All rows are made from the same 15 directions, up to rounding. Whole rows:
[[-0.19  0.22 -1.28  1.35  0.05 -1.14 -2.31 -0.49  0.94 -2.63 -0.72  0.73
   1.25 -0.65 -1.62  1.02  0.66 -0.16  4.29 -0.30  2.34 -0.83 -0.02 -1.25]
 [-3.20  0.11 -1.24  1.48  1.14  1.74 -3.24 -2.07  0.86 -0.24  1.16 -1.56
  -1.15 -0.91  0.12  0.64  2.21  0.87 -2.91 -1.82  0.51 -0.22 -0.89  2.42]
 [-2.19 -0.05 -0.02  0.53 -0.78  2.58  0.14 -1.93 -0.68 -0.11  3.69 -1.39
   3.24  0.05  2.18 -0.67  2.75 -1.22 -2.14 -1.23 -2.86 -0.63  0.25 -1.79]
 [-1.10  0.34  0.44  0.11 -0.64 -0.71  0.85  1.16 -0.39  0.46  1.73 -1.49
  -1.68  2.93 -0.19  0.35 -0.87 -3.08  1.06  0.72  0.95 -0.92  1.38 -0.32]
 [-0.43  0.47  0.83 -0.19 -0.31  0.58 -0.35 -0.33  1.70 -0.04 -2.31 -0.60
  -0.28 -0.58 -0.70  1.03  1.60  0.76  0.85  1.19  0.82 -0.07 -0.95 -0.40]
 [-0.66  0.85  1.40  0.07  0.86  1.63 -0.03 -0.40 -2.20 -1.50  1.33 -2.57
   2.27 -1.91 -0.01  0.72 -0.13 -0.81 -0.35  0.69 -2.10  0.87 -0.10 -0.88]
 [-2.08 -1.22 -0.61 -0.37  0.73  1.19  0.30 -0.42 -2.10  1.66  0.97  2.48
  -0.36 -2.09 -0.90  0.21 -1.89 -1.03 -0.28 -2.71  1.32  0.45 -0.84  2.18]
 [ 0.58  1.44  0.17 -1.50 -1.52 -0.60 -1.43  0.73  0.23 -3.06 -0.48  0.62
   0.64  1.02  1.60 -1.19 -1.94  0.11  0.39 -0.37  0.86  2.65  0.46  0.66]
 [-0.51  0.20  1.57 -0.12  1.34  1.82  1.12  0.02  0.82 -1.82 -1.01  2.11
  -2.10 -0.15  0.73  0.19  0.75  0.32  1.04 -2.91 -0.46  1.97  0.80  0.61]
 [ 0.20 -1.72 -1.46 -1.96 -1.67 -0.04  1.45 -1.71 -1.49  2.92  0.26 -1.42
   3.16 -1.85  1.09 -0.22 -0.90  1.26 -2.54 -0.31 -1.70  0.10 -3.37  1.15]
 [ 0.16  0.17  2.24  1.49  1.40  0.87  1.78  0.85 -1.25 -1.00  3.99 -0.92
  -2.05  2.97  1.70  0.80  0.72 -3.12  1.72  0.63 -2.27 -1.84  2.65 -2.63]
 [ 0.31 -0.20  1.43  2.54  3.99  1.81 -0.56  0.21 -1.82 -0.48  0.56 -0.08
   0.47 -2.90  2.27  1.39  0.62  3.75 -3.25 -1.59 -1.00 -1.25 -0.62 -0.84]
 [-1.20  0.41 -0.04  0.08  0.58  0.77  1.84  0.77 -0.72 -1.19  2.10 -1.16
  -0.34  0.26 -0.48 -1.08 -3.36 -2.09  1.25 -0.87  0.82  1.82 -0.72  1.15]
 [-0.61 -0.57 -0.15  2.94  2.33 -2.08  0.15  1.07 -1.82  2.46 -2.25 -1.42
  -0.30 -1.01 -0.92  3.21  1.01  3.49 -3.20 -0.38 -0.13 -1.35  1.88  1.03]
 [-0.54 -0.05  0.22  1.24 -1.48 -1.10  1.14  0.20  0.91 -0.17  0.52 -0.10
   0.03  2.79  1.42  1.37  0.86 -0.28  2.19  1.38 -0.13 -0.49  1.23 -1.05]
 [ 0.18 -0.24 -0.13  0.97  0.04 -1.24 -3.26  0.05 -0.80 -2.74 -0.18 -1.06
   1.05 -0.74 -1.29  2.32 -0.45  0.09  3.40  2.16  0.84  0.80 -0.69 -0.78]
 [-0.21  0.23  2.76  0.30  0.91  0.65  1.23  2.19 -0.85 -2.92 -1.60 -0.32
   1.24  0.33  2.31  1.63 -0.09  1.52  0.58 -2.66  0.25  2.13  0.54 -2.38]
 [-1.68 -0.82 -0.59 -1.92 -2.53  0.74 -1.25 -0.66  0.07 -0.08 -0.19 -2.06
   3.57 -0.64  0.71  0.08  0.09 -0.18 -0.57 -0.75  1.37  0.98 -3.51 -0.96]]

The start of a row, then its end:
[ 0.93  0.40 -0.24  0.37  0.07 -0.60  1.04  0.66 -0.33  0.11 -1.39  1.94
  2.12 -1.67 -0.72 -0.58 -1.25  1.20  0.84  0.30  0.81  0.15] => [ 0.23 -0.59]
[-1.89  1.04 -0.98 -0.65 -1.60  1.24 -0.44 -1.63 -1.29 -2.01  3.86  1.12
  2.20  0.47  2.59 -1.50 -1.23 -2.34  0.40 -2.29 -0.43  0.63] => [0.78 0.82]
[ 0.57 -2.02  0.02 -1.51 -0.12 -0.12  1.40  0.43  1.71 -0.55  0.31 -5.59
 -1.70  2.19  0.77  0.48 -0.82 -0.49  1.07 -0.77  0.70  0.44] => [-5.14 -0.77]
[ 0.69  0.85 -2.46  1.98 -0.74 -2.88 -0.74  1.38 -1.17 -0.62  1.50  1.49
  3.72  0.30  0.28 -1.45 -3.00  0.48  0.64  0.41  2.68 -1.57] => [ 1.41 -1.11]
[ 0.97 -0.78 -1.23 -1.39 -0.25 -0.51 -1.22 -0.59 -1.24 -0.35  1.08 -3.51
  2.32 -0.49  1.80 -0.63 -0.57  0.95 -2.90 -1.70 -0.64 -0.63] => [-2.66 -0.47]
[-0.91  0.97  0.36 -0.74  0.01  2.33 -0.08 -0.45  1.17  0.43 -0.73  0.47
  0.49 -2.13 -0.90 -1.77 -0.26  0.39 -1.68  0.70  0.52  1.40] => [-1.52  1.00]
[-2.86  2.35  0.92  2.23  0.40  0.21 -0.64 -0.65 -2.74  0.05  1.12 -1.08
  1.42 -1.08  2.13  3.14 -0.59  0.58 -0.98  1.25  0.57 -1.91] => [1.96 1.36]
[ 1.46 -0.71  0.98 -2.18 -1.82 -1.71 -1.73  1.18 -3.71  0.28  0.90  0.01
  2.06  1.46  3.09  1.05 -0.50 -0.58 -1.88 -0.41 -0.86 -1.16] => [ 1.22 -2.24]
[-0.98 -3.24 -0.30 -0.85 -2.91 -0.25 -0.32 -0.74  1.05  1.14 -1.21  0.89
  1.10  1.32  0.26  1.69  2.62  1.02  0.71  0.15 -1.63  2.97] => [-1.47 -0.51]
[-0.32  0.33 -0.83 -1.27 -1.70 -1.31  3.18 -0.15  0.65  2.16 -2.24 -0.94
  0.35 -0.13 -0.18  0.25 -2.39  0.65  0.66  0.58  1.58  0.23] => [-1.78  2.36]
[ 1.09  0.16  1.13 -1.65  0.12 -0.75  0.63  1.65 -1.30 -0.49 -2.37  3.14
 -0.53 -0.74  0.21  0.38 -2.41  0.16  1.58 -1.80  2.14  0.66] => [0.47 0.14]
[-1.97 -0.13  0.74  2.98 -1.32  1.61  0.11 -0.09  1.71 -0.92  0.92  0.59
  4.38 -0.19  4.11  1.61  0.72  3.14  1.49  1.97  2.27 -0.87] => [-3.10 -3.36]
[-0.37  0.67 -0.33  0.49 -0.41  0.56  0.03 -0.90 -1.45 -1.00  4.08  0.73
  0.52  0.12  1.67 -0.32 -2.82 -2.10  2.37  1.66  0.18 -0.94] => [-0.50  0.49]
[-0.85 -0.58 -1.19  0.64 -0.47 -1.57  0.70 -0.74  1.04  0.05 -2.13 -0.62
 -0.16  0.87 -2.00  1.25  2.67  0.29  1.01 -1.75 -1.18  1.01] => [2.05 0.81]
[-1.89  0.55  2.68 -0.12  0.25  2.23 -1.02  0.09 -0.09  1.16 -1.57  0.10
 -0.16 -1.26 -0.37  2.21  2.86 -0.48 -0.41  1.04  0.96 -1.65] => [ 0.10 -1.92]
[ 0.11 -2.41  1.41 -0.71  2.23  0.67  3.41  1.23 -0.01 -0.94 -1.87  0.92
 -3.82  0.03 -2.85  1.03 -0.70 -1.02  3.33 -3.53 -1.29  4.40] => [-0.14  1.21]
[-2.62 -1.44 -0.30  1.09 -0.65  1.65  0.51  1.62  2.54  0.90  0.77  0.56
  1.18  1.35  0.00 -1.37  0.76 -0.55 -0.09 -1.96  4.06 -0.45] => [-2.43 -3.06]
[ 0.66  0.35  0.53 -0.79  1.01 -1.45  2.81  1.50  0.08 -1.29 -1.95 -3.36
 -1.61  0.99 -0.86  0.82 -2.10 -0.51  1.97 -1.88  1.10  0.85] => [-0.60  0.59]
[ 2.59 -0.87  0.32 -0.69  0.52 -2.09  2.85  2.01 -0.55  2.02 -2.23 -0.69
 -0.48  0.27 -0.49  0.02 -1.85  1.46 -0.64  0.43  0.09 -0.36] => [-0.52 -0.38]
[-1.06  1.95 -2.07 -1.03 -0.76  0.34 -1.15 -3.42  1.37 -1.25 -0.53  0.64
  0.94 -0.63  0.72 -1.05  3.28 -0.75 -0.13 -4.57  0.07 -2.58] => [1.73 1.06]
[ 1.64  0.23 -0.49 -0.96  2.56  0.98 -4.77  0.19 -2.38 -3.16  1.83  1.45
  0.54 -3.00  0.36 -1.86 -2.14 -0.11 -1.31 -3.02  1.60 -0.60] => [-1.27 -0.51]
[ 1.06 -0.18  1.02 -2.99 -1.49  0.83 -3.20 -1.56  0.02  0.93  0.81 -2.96
 -1.48  0.49  1.50  0.76  1.35 -1.19 -1.47  3.34 -0.90 -2.12] => [-2.88 -0.39]
[-1.97  0.69  1.11  0.98  0.31  0.48 -1.23  0.72 -1.77  0.32 -0.26 -0.74
  1.79 -1.07  1.56  2.11 -0.08  1.13 -1.73 -0.29  1.95 -1.34] => [-0.10 -0.80]
[ 0.45  1.60 -0.16  1.19  2.05  1.61 -0.08 -1.27  1.59 -1.92  0.75 -0.94
 -1.02 -1.46 -0.76 -1.40  0.31  0.35  0.33  0.70 -0.99  0.12] => [-0.36  0.94]
[ 0.07  0.34 -2.89  0.92 -0.67 -0.93 -2.19 -2.55 -0.92  0.50  3.33  2.77
  0.51 -0.31 -0.19 -1.11  0.11 -1.51  0.69  0.65 -0.79 -2.51] => [1.97 1.54]
[ 2.96 -1.63 -0.22 -2.17  0.31 -0.73 -0.66  0.52  0.50 -0.91 -1.75 -1.81
  0.30  0.28  1.01 -1.20  1.03  2.27 -2.80 -2.70 -1.74  1.40] => [-1.81 -1.15]
[-3.60  1.43  0.75  1.54 -0.05  1.98  0.03 -0.57 -1.54 -0.19  1.46  2.39
  1.86 -0.85 -0.40  0.39  1.74 -1.93 -0.25 -1.46 -0.60  0.22] => [ 3.99 -0.24]
[-2.76 -0.90  0.53 -0.33 -0.76  1.09  0.42 -1.18 -0.66  1.83  0.92 -1.74
 -1.21  0.94  0.87  1.97  1.50 -0.88 -1.59 -0.51 -1.36  0.38] => [-0.23  1.63]
[ 0.43 -0.04 -2.22  1.67 -0.57 -1.51 -2.41  0.09  0.72  1.31 -0.01  5.45
  0.52 -0.24 -0.79 -1.43  0.19  1.15 -0.24  0.65  2.17 -1.69] => [2.03 0.18]
[-0.22  1.04  2.36 -2.48 -0.80  1.45 -1.28  0.27 -1.41 -0.59 -0.65  0.87
  0.12  0.49 -0.24 -0.60  3.17 -2.34 -2.43 -1.33 -2.97  1.32] => [ 4.08 -1.44]
[ 0.90 -0.34  0.01  1.97  1.66 -1.11 -2.89 -0.04 -1.35 -1.60  0.47 -0.80
 -0.07 -1.31 -1.59  2.44 -0.05  0.36  2.55  2.64  0.04 -0.98] => [-0.04 -0.83]
[-1.05  2.69  0.96 -0.01 -0.12  2.64  3.45 -2.16  1.19  1.17 -0.93  1.03
  2.56 -1.72  1.33 -1.13  3.76 -0.06 -1.19 -1.78 -1.56 -3.16] => [ 2.16 -1.51]
